There are 4 nested groupings, the coarsest first. Each group lies inside one group of the grouping before and may be the whole of it. The rows also spread widely along 14 directions, which tell nothing about the answers.
(in the rows, 100 means zero)
Some rows, each with its group in each grouping after it:
90 133 87 129 115 77 124 108 90 104 107 71 125 99 103 104 102 106 93 117
 104 98 101 115 86 90 71 106 127 120 116 107 90 122 56 107 91 128 109
 124 110 76 111 97 : kote Q_434 zev Q_191
84 100 67 109 92 65 116 118 107 78 102 115 105 79 105 121 100 122 111 91
 125 96 110 131 78 69 78 100 102 149 111 81 107 108 84 122 100 105 131
 126 90 105 60 105 : kote Q_216 koz Q_555
117 136 81 109 87 87 93 84 99 126 118 71 90 108 105 107 122 107 78 126
 109 121 105 97 72 99 65 94 122 119 117 113 77 129 87 110 90 92 92 121
 102 59 116 67 : vebo Q_991 zuvat Q_598
91 69 106 84 89 116 103 103 124 79 93 100 54 99 95 115 86 109 73 99 113
 118 115 86 82 90 102 89 83 106 94 116 106 110 97 140 96 108 99 92 90
 104 66 71 : vebo Q_430 muvis Q_473
151 132 123 117 109 86 92 119 77 96 99 93 124 97 91 114 122 92 108 127
 132 97 96 124 106 105 73 110 109 98 92 80 105 91 61 84 120 67 101 79
 110 69 125 110 : vebo Q_614 telov Q_225
106 109 105 107 102 72 93 117 87 86 111 106 106 89 95 118 111 111 113
 119 125 103 97 113 96 103 90 98 110 116 101 77 124 111 63 95 108 77 102
 88 112 77 94 107 : kote Q_398 Bal Q_405
116 104 121 108 109 90 97 134 92 77 108 102 95 94 100 109 112 89 114 122
 124 107 94 127 99 86 79 117 95 102 102 97 105 87 73 128 94 55 94 74 129
 90 100 118 : kote Q_972 Kegu Q_903
72 83 101 102 101 128 120 111 94 94 74 109 89 93 89 97 104 104 83 129
 106 107 103 107 78 92 115 68 122 92 96 130 140 123 66 109 135 136 93 96
 88 64 102 86 : kote Q_398 Bal Q_880
99 99 116 95 59 89 117 137 102 100 84 107 106 71 86 100 131 105 95 115
 134 86 120 129 116 75 80 78 106 118 89 86 121 100 79 83 118 90 111 132
 73 82 91 98 : vebo Q_614 Las Q_563
113 105 99 107 115 94 136 114 63 74 89 109 112 113 118 106 81 90 138 86
 93 95 95 104 83 80 113 99 117 101 87 107 128 109 30 125 115 119 110 76
 127 117 101 114 : kote Q_434 zunes Q_658
142 122 71 89 107 107 96 114 84 122 83 77 85 123 99 99 98 65 130 63 84
 102 106 69 106 79 85 116 105 91 104 116 82 113 84 103 84 113 115 104 92
 101 132 76 : vebo Q_614 Las Q_87
136 137 87 111 95 98 102 117 95 90 103 112 119 89 82 121 116 111 81 101
 121 97 110 97 83 80 63 90 120 104 108 87 100 80 83 103 129 91 110 108
 86 77 107 80 : kote Q_216 koz Q_233
129 111 74 93 133 96 94 99 77 98 79 100 99 105 105 116 92 85 115 101 103
 109 96 110 84 88 84 102 108 121 104 122 99 116 78 99 88 127 111 84 91
 92 115 88 : kote Q_216 zod Q_35
97 93 111 74 127 61 87 127 97 82 112 72 86 101 122 111 82 93 81 108 112
 105 105 107 108 85 75 120 95 126 100 112 81 124 59 122 39 97 104 107
 110 94 74 79 : vebo Q_991 zuvat Q_865
126 93 126 79 133 91 84 128 73 88 96 99 95 99 97 106 113 81 106 140 124
 102 90 128 120 94 76 111 119 115 93 98 122 108 56 88 90 62 94 68 123 94
 115 130 : vebo Q_430 muvis Q_992
124 113 99 91 122 87 94 95 105 97 93 76 98 97 92 109 94 111 76 119 122
 112 107 112 94 109 66 113 95 105 94 101 95 117 78 98 102 107 98 92 93
 76 102 69 : kote Q_216 zod Q_324
94 116 54 99 78 102 115 105 83 125 105 95 86 122 101 95 114 93 133 75 80
 100 106 65 90 73 97 93 144 116 118 101 114 130 71 103 110 107 112 128
 107 107 118 105 : vebo Q_614 Litiv Q_247
112 107 97 95 57 83 119 93 81 112 93 102 78 99 118 95 124 81 155 104 104
 110 105 112 94 83 103 78 96 133 92 117 106 123 84 108 80 96 95 94 107
 112 110 100 : kote Q_216 Dukip Q_488
117 118 129 116 96 79 121 107 97 94 106 71 114 102 89 104 106 105 118
 109 117 101 102 109 116 111 80 114 96 106 89 79 108 105 60 97 103 92 97
 87 123 103 113 109 : kote Q_434 Dafi Q_632
96 90 100 108 99 103 99 128 83 96 81 110 91 89 100 109 115 75 120 122
 117 102 96 126 95 77 102 83 104 121 104 120 109 108 84 104 88 106 111
 97 91 82 101 113 : vebo Q_430 Mikig Q_883
136 106 100 100 102 120 111 108 69 77 77 125 98 107 108 123 92 84 105 88
 102 103 100 91 70 75 110 75 110 102 88 122 110 93 65 118 116 123 110 74
 92 99 103 85 : vebo Q_322 pap Q_396
108 99 132 106 98 89 87 127 103 90 108 94 94 90 79 115 122 84 110 130
 128 107 99 117 127 91 66 101 93 136 115 102 92 85 106 96 58 80 96 84
 108 105 111 118 : kote Q_434 zunes Q_141
109 107 86 104 101 127 120 113 100 79 96 127 96 101 84 119 108 110 79
 104 111 101 105 103 74 66 70 86 134 118 115 108 116 82 87 129 130 103
 106 101 99 109 100 105 : kote Q_434 zev Q_586
123 109 93 96 95 80 125 111 83 102 90 86 105 106 107 94 106 95 140 90
 111 95 100 123 101 87 87 117 107 110 85 78 119 118 53 102 123 81 115 99
 118 113 105 121 : vebo Q_322 Kis Q_359
92 78 102 108 114 120 99 110 121 96 74 99 82 86 75 111 118 96 94 134 130
 116 99 144 95 90 69 98 95 138 117 123 103 100 124 110 96 115 104 92 84
 90 104 111 : kote Q_398 zaz Q_274
112 127 120 149 126 72 110 125 50 59 109 111 142 102 118 136 85 86 129
 110 101 97 82 97 81 97 114 90 113 115 104 100 105 87 32 113 78 122 110
 62 131 89 105 120 : kote Q_972 Kegu Q_31
99 84 83 116 129 127 82 95 122 105 71 83 84 102 67 124 92 98 85 113 118
 120 97 108 87 111 88 102 82 116 115 114 98 112 123 99 100 141 119 91 68
 71 106 85 : vebo Q_991 voz Q_954
130 146 120 108 78 85 123 141 73 127 94 74 138 93 87 79 147 79 114 118
 115 76 109 117 135 79 61 101 137 97 93 88 103 101 49 63 117 80 101 131
 101 76 146 114 : vebo Q_614 telov Q_225
126 139 101 119 66 87 122 113 75 136 96 68 114 111 89 82 124 69 171 84
 90 95 101 82 128 99 102 102 101 85 93 93 105 117 65 74 101 99 103 103
 111 94 150 102 : kote Q_434 zunes Q_141
112 126 85 92 86 84 82 141 79 105 127 105 83 101 108 100 125 78 119 105
 101 104 99 84 95 70 87 101 127 93 115 107 99 108 68 119 86 51 93 106
 122 68 111 89 : kote Q_398 Bal Q_405
101 97 112 97 85 115 121 85 120 115 85 61 76 105 92 88 109 105 74 127
 115 119 111 112 86 104 78 97 97 101 92 122 96 126 89 115 114 111 88 106
 97 82 109 75 : vebo Q_322 Kis Q_359
107 113 92 123 81 101 93 94 92 113 108 108 91 99 89 116 142 98 113 142
 123 117 92 124 80 93 76 77 126 149 126 104 105 106 106 100 101 80 99 98
 108 82 122 124 : vebo Q_991 zuvat Q_598
108 116 92 103 79 76 125 112 91 115 89 78 103 93 113 92 122 87 121 108
 114 97 107 134 96 74 73 99 108 132 99 107 89 122 75 103 88 101 112 127
 99 97 107 103 : vebo Q_322 Kis Q_359
109 117 118 142 104 100 117 96 103 86 103 71 109 112 95 118 89 103 92
 105 107 110 99 91 78 114 99 101 92 100 100 104 85 100 71 127 103 127
 105 85 111 82 105 86 : vebo Q_991 zuvat Q_865
86 97 107 123 96 108 137 139 100 88 75 88 112 93 99 94 100 84 106 99 111
 88 104 128 92 70 99 100 100 97 94 115 101 97 65 126 116 127 121 114 95
 89 96 106 : vebo Q_322 Kis Q_359
79 112 92 127 103 67 120 117 73 88 116 97 114 105 113 110 99 97 143 107
 99 97 89 108 92 90 106 100 121 129 110 92 117 121 45 111 85 106 112 97
 133 101 99 131 : kote Q_434 zev Q_586
76 84 90 92 104 96 124 77 102 107 92 69 77 114 106 96 92 117 89 116 99
 115 108 100 86 103 87 96 121 136 102 116 113 147 68 109 94 138 99 110
 108 110 98 98 : vebo Q_614 Las Q_87
127 97 108 110 111 114 104 85 103 87 76 100 99 97 78 132 94 113 79 110
 123 112 105 100 85 111 88 85 94 119 94 97 111 101 95 93 116 132 109 78
 77 96 100 87 : vebo Q_430 muvis Q_473
94 111 95 94 66 92 121 140 110 103 99 88 97 91 86 87 110 94 114 73 103
 88 119 86 118 72 90 102 100 85 94 91 106 100 74 110 113 95 111 129 90
 94 96 82 : kote Q_216 zod Q_35
99 94 73 89 93 121 101 110 108 108 83 96 74 106 92 107 97 92 90 84 98
 109 111 81 85 77 98 88 103 101 105 121 101 117 96 117 102 125 113 118
 74 85 96 67 : vebo Q_991 voz Q_954
74 103 118 122 76 110 109 136 106 111 104 76 102 104 68 91 114 91 112
 104 101 95 103 73 125 104 114 92 105 77 101 88 121 106 71 93 117 104
 105 110 102 70 115 103 : vebo Q_991 zuvat Q_865
116 84 108 75 98 114 97 118 96 122 73 84 73 101 81 87 121 70 129 110 111
 105 102 110 131 91 89 105 96 103 91 110 118 120 93 82 94 89 100 90 93
 103 125 110 : vebo Q_430 muvis Q_473
134 108 104 71 117 66 57 120 78 100 114 98 78 97 120 115 120 83 103 139
 130 113 98 127 105 87 62 113 108 134 107 105 90 118 78 95 54 44 91 87
 115 76 102 97 : vebo Q_614 Litiv Q_247
118 97 104 66 92 97 113 127 88 92 93 94 80 109 113 101 95 78 102 76 95
 96 113 83 110 63 88 98 107 110 88 117 98 109 65 120 72 103 103 110 99
 122 94 80 : vebo Q_991 voz Q_954
106 107 121 116 91 86 122 143 83 87 84 95 111 86 109 101 112 66 136 102
 112 93 102 129 111 67 89 102 87 117 98 119 88 90 75 117 64 105 107 99
 105 104 107 112 : kote Q_972 Kegu Q_903

New rows, each followed by its group in each grouping:
143 99 123 96 121 105 97 111 83 77 83 103 90 105 106 117 93 79 118 107
 114 113 95 113 93 97 95 106 85 101 87 118 104 93 74 119 92 98 93 52 110
 99 108 91 : kote Q_398 zaz Q_274
128 102 115 89 133 98 124 101 103 78 81 90 115 95 85 112 91 123 74 115
 131 97 106 136 100 100 56 119 106 112 84 85 121 102 60 99 132 105 103
 88 101 109 98 102 : kote Q_434 zev Q_586
80 106 89 87 117 69 100 134 110 110 113 66 102 94 92 92 116 108 81 119
 120 94 106 125 120 80 47 127 126 130 117 86 97 124 70 98 83 80 112 142
 106 85 96 110 : vebo Q_991 zuvat Q_865
120 105 115 77 93 67 126 120 66 89 104 103 104 100 119 95 124 99 121 117
 118 88 104 135 115 71 64 104 141 147 89 83 125 112 38 97 99 63 99 103
 134 132 104 143 : vebo Q_614 Las Q_87
100 98 113 86 126 70 99 132 94 72 99 102 113 80 97 117 106 105 82 128
 132 94 104 136 114 76 52 105 115 151 108 97 103 97 73 97 72 95 108 103
 100 106 86 114 : kote Q_216 koz Q_233
76 77 104 101 86 116 109 79 99 92 94 103 72 111 96 116 95 115 88 120 102
 119 106 77 79 107 115 65 116 129 103 117 127 128 81 106 104 136 91 88
 99 100 93 93 : vebo Q_614 Litiv Q_247
115 104 97 117 110 102 101 126 104 87 93 93 98 99 86 118 95 92 105 87
 113 100 102 98 97 89 91 112 91 97 103 92 97 92 85 117 104 102 120 93 96
 92 95 98 : vebo Q_430 muvis Q_473
113 112 127 113 62 97 123 119 91 99 94 89 102 96 103 99 114 86 113 103
 111 98 109 101 100 90 108 81 92 92 79 104 104 103 63 109 107 100 99 102
 100 81 104 84 : vebo Q_991 voz Q_954
90 82 96 79 90 85 82 146 72 93 97 119 79 94 109 109 103 70 144 96 102 98
 98 89 115 74 127 85 101 108 96 104 125 119 65 97 70 86 114 93 99 92 87
 106 : vebo Q_430 muvis Q_992
72 106 89 110 96 86 140 117 106 103 105 64 104 112 88 79 95 108 127 81
 90 92 105 90 115 93 92 123 119 98 100 82 120 123 50 113 121 113 111 117
 126 116 104 118 : kote Q_216 zod Q_324
107 107 113 111 143 89 121 125 94 77 96 58 116 119 103 106 63 94 91 80
 94 93 99 88 104 98 93 134 100 83 89 97 95 109 34 125 95 129 115 92 120
 100 97 91 : vebo Q_991 voz Q_954
132 106 116 88 82 97 101 121 94 96 95 96 93 100 86 105 109 99 107 94 118
 97 111 90 116 97 89 101 101 88 83 77 121 99 68 91 124 73 102 93 99 93
 105 91 : vebo Q_614 Las Q_563
98 111 113 125 97 85 84 106 92 102 113 79 88 101 110 112 112 86 102 146
 117 122 91 115 77 107 97 93 95 112 111 120 83 118 82 118 74 89 94 84
 118 53 105 92 : vebo Q_322 Kis Q_359
138 118 104 102 89 100 109 104 114 95 98 87 105 102 75 113 109 122 85 88
 126 97 116 96 103 100 62 114 105 101 94 63 108 91 83 96 139 81 107 104
 94 103 102 91 : vebo Q_614 Litiv Q_247
136 140 67 99 114 61 91 123 82 103 111 99 116 91 113 113 119 101 108 105
 121 99 101 131 84 74 52 119 123 123 113 88 90 110 67 104 97 68 113 119
 104 71 102 92 : kote Q_398 zaz Q_274
111 114 109 110 92 91 98 140 92 99 97 90 112 97 83 112 111 76 118 92 110
 91 103 90 122 80 85 98 102 113 108 92 92 88 86 89 79 102 119 108 91 97
 112 106 : vebo Q_322 Kis Q_359
82 105 110 105 106 85 99 124 81 86 131 87 99 121 97 109 90 103 104 103
 90 101 93 55 108 104 113 99 131 96 103 81 128 117 35 107 98 90 100 91
 137 90 99 111 : vebo Q_991 voz Q_954
94 86 135 97 78 109 106 112 119 100 88 81 80 91 73 93 117 94 105 126 123
 110 109 110 124 106 89 93 81 106 91 107 110 102 102 96 97 100 88 86 95
 95 108 96 : kote Q_216 zod Q_324
120 105 63 77 81 95 62 75 87 118 110 116 54 106 112 121 118 104 100 131
 114 136 99 93 56 98 95 71 112 125 112 113 109 139 103 103 96 71 93 92
 93 61 98 68 : vebo Q_322 Kis Q_359
85 86 130 97 65 80 112 89 100 106 84 88 83 81 104 110 126 92 111 138 120
 117 110 123 111 97 86 61 89 176 102 134 93 125 110 85 36 139 87 104 82
 111 101 94 : kote Q_398 zaz Q_274
127 114 116 108 102 78 98 116 54 88 96 114 112 97 109 127 117 72 131 118
 112 97 92 109 106 80 87 77 122 155 106 108 100 97 70 85 56 106 107 83
 107 116 116 128 : vebo Q_430 Mikig Q_883
115 118 90 112 120 86 109 134 102 73 104 106 114 87 101 118 96 110 83
 105 128 94 104 136 78 73 65 120 104 100 104 90 98 89 64 134 118 81 117
 107 103 76 80 92 : kote Q_434 zev Q_586
66 88 90 108 130 97 90 105 112 88 116 85 81 106 87 106 92 119 81 136 111
 119 93 105 84 111 88 112 117 107 118 101 119 124 72 123 111 96 97 85
 125 70 91 107 : kote Q_216 zod Q_35
83 107 98 143 102 113 143 86 101 95 78 82 116 103 87 105 96 109 103 112
 102 105 101 111 75 105 100 85 111 118 104 117 109 110 75 112 126 166
 109 95 99 94 114 105 : kote Q_216 zod Q_35
86 74 102 88 111 97 80 118 108 104 85 89 80 96 71 102 100 92 132 112 117
 109 97 104 131 114 105 108 80 106 98 90 131 121 95 77 97 101 107 78 93
 88 104 110 : kote Q_216 zod Q_35
111 128 73 121 95 89 124 75 104 129 82 63 111 101 88 98 113 105 114 103
 105 108 107 114 89 104 69 102 107 130 108 107 88 129 94 86 104 143 111
 119 86 91 128 88 : kote Q_216 zod Q_35
124 107 116 80 127 55 85 118 74 87 104 85 106 97 114 114 97 100 96 126
 125 100 101 121 114 101 72 115 108 125 90 87 107 122 44 83 73 81 103 90
 112 85 94 99 : vebo Q_614 Las Q_87
110 102 102 110 134 86 84 139 108 65 118 97 98 102 85 122 89 97 107 94
 119 101 94 105 106 89 72 136 96 107 116 79 96 77 82 131 92 70 115 75
 125 104 89 118 : kote Q_216 zod Q_35
123 119 121 110 86 49 66 103 89 115 125 73 100 95 93 117 125 98 132 134
 131 114 93 109 122 131 87 106 83 124 97 62 103 125 80 66 72 53 98 85
 115 64 110 105 : vebo Q_991 voz Q_954
119 105 95 102 114 109 106 96 98 123 67 66 98 105 86 94 107 91 102 115
 112 107 105 117 104 107 79 108 100 103 94 113 102 126 84 81 110 128 107
 102 83 76 129 88 : vebo Q_614 Las Q_87
113 126 77 112 102 80 88 136 81 89 114 113 104 94 106 116 109 86 122 99
 109 100 97 101 84 72 88 101 111 106 115 99 96 95 73 120 93 78 114 100
 108 73 98 95 : kote Q_216 koz Q_233
109 98 91 96 133 74 89 114 92 96 107 76 94 113 98 106 93 96 128 105 114
 107 87 115 106 104 81 137 104 114 105 75 112 122 64 104 97 71 115 82
 130 101 102 128 : vebo Q_322 Kis Q_359
62 104 107 113 67 89 111 105 105 109 115 72 77 102 105 102 104 88 100
 112 90 116 111 71 98 87 101 74 100 128 119 142 76 125 93 120 36 139 91
 119 101 92 100 71 : kote Q_434 zunes Q_141
119 101 95 88 100 131 119 99 94 101 91 100 78 119 82 99 110 92 109 91 92
 108 101 75 96 85 83 95 132 106 106 114 121 103 85 115 121 104 90 83 115
 125 129 106 : kote Q_398 Bal Q_405
126 96 117 105 100 102 117 80 91 96 78 82 90 110 95 109 94 94 136 98 105
 118 98 98 99 117 102 102 77 112 85 104 113 115 83 101 94 120 93 62 109
 121 117 101 : kote Q_972 Kegu Q_903
145 100 108 94 109 90 117 77 88 79 77 106 98 92 110 130 99 111 86 113
 130 110 108 134 74 92 68 90 99 151 86 106 99 106 83 107 96 117 105 81
 90 122 90 95 : vebo Q_430 muvis Q_473
129 99 112 117 96 113 96 128 90 76 94 107 83 113 103 122 92 66 135 76
 103 104 99 83 94 80 110 105 82 98 102 113 87 77 89 137 82 96 110 66 111
 111 103 100 : vebo Q_614 Litiv Q_247
138 102 121 93 113 114 132 109 100 100 77 72 101 112 86 88 110 90 107
 102 116 96 101 129 115 92 65 126 107 100 81 94 113 100 66 107 131 88
 100 87 117 120 125 120 : vebo Q_991 voz Q_954
119 94 94 98 131 113 97 139 105 76 84 105 89 95 94 104 91 85 103 101 121
 102 99 128 88 77 86 125 87 78 96 109 105 88 78 138 122 82 111 78 104 79
 93 93 : kote Q_216 koz Q_555
110 89 102 76 138 110 114 94 93 86 86 83 93 121 94 108 76 111 74 100 100
 106 103 87 96 102 84 108 122 108 91 104 124 122 52 107 114 127 101 87
 106 113 101 92 : vebo Q_991 zuvat Q_865
108 119 91 122 126 73 122 113 78 86 78 98 147 86 94 125 93 105 107 102
 119 87 102 129 99 87 74 96 113 144 105 94 105 105 63 76 90 154 130 111
 79 100 102 107 : kote Q_434 zunes Q_141
96 93 131 122 138 95 109 119 122 83 82 53 108 98 83 108 82 95 87 113 119
 107 100 121 114 113 76 130 72 105 101 112 83 102 83 114 76 137 105 83
 101 89 101 92 : kote Q_398 zaz Q_274
110 131 105 143 118 101 91 114 76 93 111 97 116 104 92 118 113 83 108
 136 107 110 85 102 82 101 91 92 122 106 122 117 92 91 75 109 97 105 98
 72 120 59 132 109 : kote Q_216 zod Q_35
113 103 74 116 114 89 77 108 89 73 102 132 96 90 103 145 97 117 87 118
 130 112 98 119 56 89 89 87 109 132 116 92 108 99 87 117 110 95 123 90
 88 66 73 94 : vebo Q_614 Las Q_87
100 100 101 111 108 102 77 114 119 122 94 70 87 95 66 101 126 98 93 138
 131 113 101 122 116 111 64 114 98 112 117 94 98 113 112 81 100 85 105
 104 91 61 120 106 : vebo Q_614 Las Q_87
114 84 109 81 139 81 88 130 101 84 80 92 105 86 84 112 97 109 86 121 141
 94 103 143 119 99 65 125 98 116 91 75 124 110 68 81 112 84 118 95 90 85
 88 111 : vebo Q_614 Las Q_563
83 109 86 119 56 117 107 96 118 121 111 81 60 111 89 89 118 92 119 105
 93 123 107 73 80 95 108 87 96 89 114 125 93 118 107 135 103 98 90 103
 108 76 114 76 : kote Q_216 Dukip Q_488
107 120 101 103 77 72 105 117 86 110 106 89 103 95 99 106 116 86 137 99
 108 98 105 99 118 88 87 95 99 126 103 95 99 115 78 87 68 97 106 110 101
 101 110 100 : kote Q_434 zev Q_586
133 97 132 78 123 69 86 116 102 86 97 69 97 97 99 111 93 99 94 117 135
 106 102 126 121 110 67 130 76 109 81 79 99 110 68 94 83 70 101 79 110
 95 92 94 : vebo Q_322 Kis Q_359
101 89 106 92 97 89 118 106 70 79 99 108 88 115 123 110 87 92 130 96 96
 104 96 93 86 88 123 87 112 117 87 106 129 121 41 124 97 106 102 78 125
 116 89 109 : vebo Q_991 zuvat Q_598
119 99 124 107 104 88 112 123 110 81 91 78 103 96 86 116 92 95 102 83
 118 95 110 101 119 92 78 117 80 115 92 87 88 89 84 110 80 109 116 94 96
 122 91 100 : vebo Q_430 muvis Q_473
118 101 139 122 80 114 140 130 109 65 97 93 90 102 102 101 95 83 115 85
 111 101 108 110 92 73 95 109 77 86 87 116 88 68 76 164 104 92 97 76 125
 121 93 99 : kote Q_434 zunes Q_658
114 134 94 151 110 91 114 107 90 108 91 70 135 108 80 117 104 93 124 92
 105 94 97 94 103 107 85 109 109 116 114 86 89 101 77 84 103 139 125 104
 96 89 129 114 : vebo Q_614 telov Q_225
139 125 116 100 95 93 118 86 58 116 75 91 115 98 105 100 125 83 124 129
 109 104 98 117 99 103 88 76 121 122 86 121 114 124 60 68 99 121 85 83
 100 88 144 97 : kote Q_398 Bal Q_405
110 104 83 80 117 115 122 131 96 93 92 93 81 104 114 89 101 89 68 101
 101 98 110 112 77 52 68 112 133 91 101 132 93 109 59 148 111 93 103 119
 107 91 96 83 : vebo Q_430 muvis Q_473
112 115 87 116 99 72 99 105 75 92 113 103 103 107 103 117 103 94 156 94
 102 106 90 91 96 100 104 101 106 124 106 81 116 112 67 102 93 90 110 76
 125 107 107 121 : kote Q_216 koz Q_233
135 108 123 91 105 93 110 129 77 84 87 92 93 109 112 103 94 55 141 82 97
 98 101 96 118 74 95 109 86 105 89 125 84 89 70 121 57 105 101 71 113
 126 116 96 : kote Q_216 Dukip Q_488
67 79 118 106 119 96 89 132 88 80 95 96 97 102 93 122 89 84 97 117 103
 100 99 82 118 92 106 84 112 135 116 118 107 109 75 92 50 141 108 92 96
 97 96 111 : vebo Q_614 Litiv Q_247
108 101 106 88 125 97 108 155 82 95 95 87 97 107 102 86 112 70 112 108
 106 87 98 122 121 63 68 127 130 103 105 109 104 99 53 115 92 75 108 104
 125 102 117 129 : vebo Q_614 Las Q_87
87 95 97 116 82 105 112 93 122 81 108 105 81 94 85 121 107 123 85 114
 119 116 108 100 75 92 80 83 103 138 116 102 103 97 108 132 106 108 101
 97 101 108 83 98 : kote Q_216 koz Q_233
92 106 72 115 75 110 126 116 95 92 83 125 100 86 98 112 112 104 106 93
 107 101 110 109 67 62 94 74 114 120 111 114 112 99 90 123 117 122 115
 122 79 92 90 92 : kote Q_972 Kegu Q_903
116 114 96 115 127 119 133 127 113 84 88 80 111 105 85 95 95 105 80 91
 110 96 105 118 86 80 63 132 116 78 101 101 101 87 63 140 146 103 107
 102 112 92 107 97 : kote Q_398 zaz Q_274
116 117 105 104 103 68 80 103 93 90 113 98 109 89 98 133 109 122 73 129
 133 106 107 107 92 105 69 92 112 136 107 80 100 110 75 82 88 91 103 104
 92 71 88 86 : vebo Q_614 Litiv Q_247
108 110 86 96 119 84 83 112 79 102 109 91 89 112 113 114 102 85 108 115
 102 112 92 98 87 89 89 102 118 121 114 115 96 124 68 112 71 95 103 96
 113 79 107 95 : vebo Q_991 zuvat Q_598
138 124 97 90 90 82 109 106 94 111 86 98 112 79 90 101 128 111 103 123
 138 98 110 148 102 91 58 102 103 111 86 80 119 112 75 78 132 72 103 112
 85 76 109 92 : kote Q_434 zev Q_191
102 108 81 124 132 91 128 121 83 88 79 99 131 96 103 110 101 100 105 109
 117 88 93 150 81 77 77 110 126 130 105 96 112 108 55 109 122 123 130
 112 102 91 100 129 : vebo Q_991 voz Q_954
109 93 99 108 99 89 92 129 120 88 89 92 93 84 86 114 101 107 97 101 136
 101 110 128 100 93 80 118 74 103 97 81 99 97 94 112 111 85 122 105 83
 75 78 90 : vebo Q_614 Las Q_87
119 98 95 92 110 86 119 81 73 95 85 98 98 109 115 110 99 105 118 117 112
 109 95 125 79 99 91 93 120 138 90 99 125 130 57 98 112 108 104 83 115
 113 105 117 : vebo Q_322 Kis Q_359
119 116 85 123 103 113 138 100 71 121 69 82 112 114 103 79 115 80 149
 110 100 99 89 133 80 95 106 105 120 87 87 106 127 125 49 102 156 107
 111 89 119 83 140 126 : vebo Q_322 Kis Q_359
130 135 86 125 134 80 115 98 76 90 90 86 133 101 108 121 90 100 98 108
 111 101 97 124 75 91 69 109 114 122 107 110 86 108 59 104 94 134 116 97
 101 84 112 90 : kote Q_434 zunes Q_141
135 88 85 50 156 88 86 118 102 86 74 89 91 94 99 113 87 104 67 103 132
 102 107 142 104 75 39 134 102 130 94 100 97 116 79 98 89 94 119 103 82
 106 84 88 : vebo Q_322 pap Q_396
79 78 107 89 115 110 104 104 120 103 89 67 76 106 80 92 87 106 92 115
 108 116 105 97 109 112 97 111 87 88 96 111 119 131 80 106 103 119 95 91
 101 83 99 83 : kote Q_434 zunes Q_658
